The groups are shells around one centre, one inside the other: the same stretched ball of 2 dimensions in 9 sizes.
Some rows, each with its group after it:
[  8.8  -6.5  -8.8 -33.4   0.0  -5.7   9.5   8.9  10.8  20.9  20.0  -6.7
 -36.4 -15.8  -9.7 -20.0]	(0)
[ -4.3  -0.2  14.2  28.7  13.5 -11.4  -5.6   5.1  -4.0 -10.5  -8.2  -1.9
  22.2  -5.0   6.8  16.0]	(0)
[  8.5  -7.2 -16.3 -57.6   1.6  -4.4   4.6  10.4  16.6  31.5  30.2  -8.4
 -58.9 -21.7 -16.0 -34.8]	(8)
[  8.3  -6.3  -8.2 -31.7   0.6  -5.9   8.9   8.8  10.4  20.0  19.2  -6.6
 -34.8 -15.5  -9.2 -19.0]	(7)
[ 10.3  -6.5  -4.1 -17.0  -2.8  -6.4  15.7   7.8   6.8  14.2  13.4  -5.8
 -21.3 -11.2  -5.5  -9.7]	(3)
[  8.4  -7.2 -17.4 -61.6   2.1  -4.3   3.5  10.7  17.6  33.1  31.8  -8.6
 -62.5 -22.8 -16.9 -37.3]	(2)
[ -6.7   0.9  18.4  39.7  15.9 -12.4  -8.4   4.4  -6.7 -16.0 -13.3  -1.1
  32.6  -3.1   9.8  22.5]	(1)
[  9.1  -7.2 -14.3 -50.8   0.6  -4.7   7.0  10.0  15.0  28.6  27.5  -8.0
 -52.7 -19.9 -14.3 -30.6]	(4)
[  6.9  -6.5 -14.5 -53.4   3.6  -4.9   2.1  10.2  15.7  29.1  28.2  -8.0
 -54.9 -21.3 -14.8 -32.4]	(4)
[ -1.0  -0.2  24.2  64.0   7.2 -12.8   7.7   2.8 -12.5 -24.9 -22.6   0.2
  54.8   4.8  15.8  38.0]	(8)
[ -1.4  -0.4  21.4  54.5   8.2 -12.3   5.1   3.4 -10.3 -20.9 -18.6  -0.4
  45.9   2.3  13.4  32.2]	(7)
[ 11.1  -7.7 -14.5 -49.4  -2.2  -4.4  11.4   9.9  14.6  28.6  27.2  -7.9
 -51.3 -18.9 -13.9 -29.3]	(1)
[  7.6  -5.7  -4.0 -19.1   0.6  -6.7   9.8   7.9   7.3  14.3  13.9  -5.7
 -23.0 -12.6  -5.9 -11.4]	(6)
[ 3.8 -3.0 10.8 24.8  3.2 -9.8 10.1  5.2 -3.2 -6.2 -5.3 -2.7 18.0 -3.1
  5.6 14.8]	(6)
[ 10.0  -6.1  -2.6 -12.2  -2.7  -6.7  15.9   7.5   5.7  11.9  11.3  -5.4
 -16.8 -10.1  -4.3  -6.9]	(3)
[ 6.3 -4.2  5.8 11.4  0.7 -8.6 12.7  6.0  0.0  0.5  0.8 -3.7  5.4 -5.6
  2.0  6.9]	(5)
[  7.8  -6.8 -13.7 -50.2   2.2  -4.9   4.6  10.0  14.9  27.9  27.0  -7.9
 -52.0 -20.1 -14.0 -30.3]	(5)
[ 10.7  -7.5 -13.2 -45.9  -1.7  -4.7  11.0   9.7  13.8  26.9  25.6  -7.7
 -48.1 -18.1 -13.0 -27.3]	(2)

New rows, each followed by its group:
[  4.3  -2.9  13.2  33.6   2.0 -10.1  12.9   4.6  -5.4  -9.9  -8.9  -2.2
  26.1  -0.9   7.8  20.2]	(8)
[ -0.3  -3.1  -1.9 -19.4  10.9  -8.0  -6.2   8.1   7.5  11.9  12.7  -5.3
 -22.8 -15.3  -5.7 -12.7]	(4)
[ -3.3  -0.8  11.8  21.8  12.4 -10.8  -4.7   5.5  -2.4  -7.2  -5.1  -2.4
  15.7  -6.3   5.1  12.0]	(6)
[  8.2  -6.4  -9.1 -35.0   0.8  -5.7   8.1   9.0  11.2  21.3  20.6  -6.8
 -37.8 -16.3 -10.1 -21.0]	(7)
[ 11.3  -7.2  -9.5 -33.5  -3.1  -5.3  14.5   8.8  10.8  21.7  20.5  -6.9
 -36.7 -15.0  -9.8 -19.7]	(3)
[ -7.3   1.8  25.3  61.7  15.5 -13.7  -5.7   3.0 -11.9 -25.9 -22.6   0.4
  53.0   2.1  15.5  35.7]	(1)
[ -4.2   1.2  28.6  75.3  10.8 -13.9   3.1   2.0 -15.3 -30.9 -27.8   1.1
  65.4   6.5  18.9  44.5]	(2)
[ -1.0  -2.4   2.5  -5.8  11.1  -8.9  -5.1   7.2   4.2   5.7   6.8  -4.4
 -10.0 -12.3  -2.2  -4.5]	(7)
[  8.5  -6.1  -5.2 -22.1  -0.2  -6.4  11.1   8.2   8.1  15.8  15.3  -6.0
 -25.9 -13.1  -6.8 -13.1]	(0)
[  1.9  -4.2  -5.9 -30.6   8.8  -7.1  -4.1   8.8  10.2  17.5  17.7  -6.3
 -33.2 -17.4  -8.7 -19.3]	(5)
[ -2.3  -1.4   8.0  10.6  11.9 -10.1  -5.0   6.2   0.3  -2.0  -0.3  -3.3
   5.3  -8.7   2.1   5.3]	(6)
[ -3.3  -1.4   5.4   1.0  13.7  -9.6  -8.6   6.8   2.6   2.0   3.6  -3.8
  -3.6 -11.5  -0.3  -0.7]	(2)
[ 8.0 -5.3  0.6 -3.8 -0.6 -7.5 13.4  7.0  3.7  7.7  7.5 -4.8 -8.9 -8.8
 -2.0 -2.1]	(4)
[  7.9  -5.5  -1.7 -11.1  -0.1  -7.1  11.9   7.5   5.4  10.8  10.5  -5.3
 -15.7 -10.6  -3.9  -6.5]	(0)
[ -5.3   1.3  25.7  64.6  12.7 -13.6  -1.1   2.7 -12.7 -26.5 -23.5   0.5
  55.7   3.4  16.1  37.8]	(4)
[  7.6  -6.3 -11.0 -41.5   2.1  -5.4   5.6   9.4  12.7  24.0  23.3  -7.2
 -43.9 -18.2 -11.8 -25.1]	(7)
[  8.2  -6.4  -8.9 -34.1   0.8  -5.7   8.3   8.9  11.0  21.0  20.3  -6.7
 -37.1 -16.1  -9.9 -20.5]	(7)
[ -7.1   2.3  30.4  78.3  14.3 -14.6  -2.1   1.9 -15.9 -33.1 -29.6   1.5
  68.5   6.2  19.7  45.9]	(3)
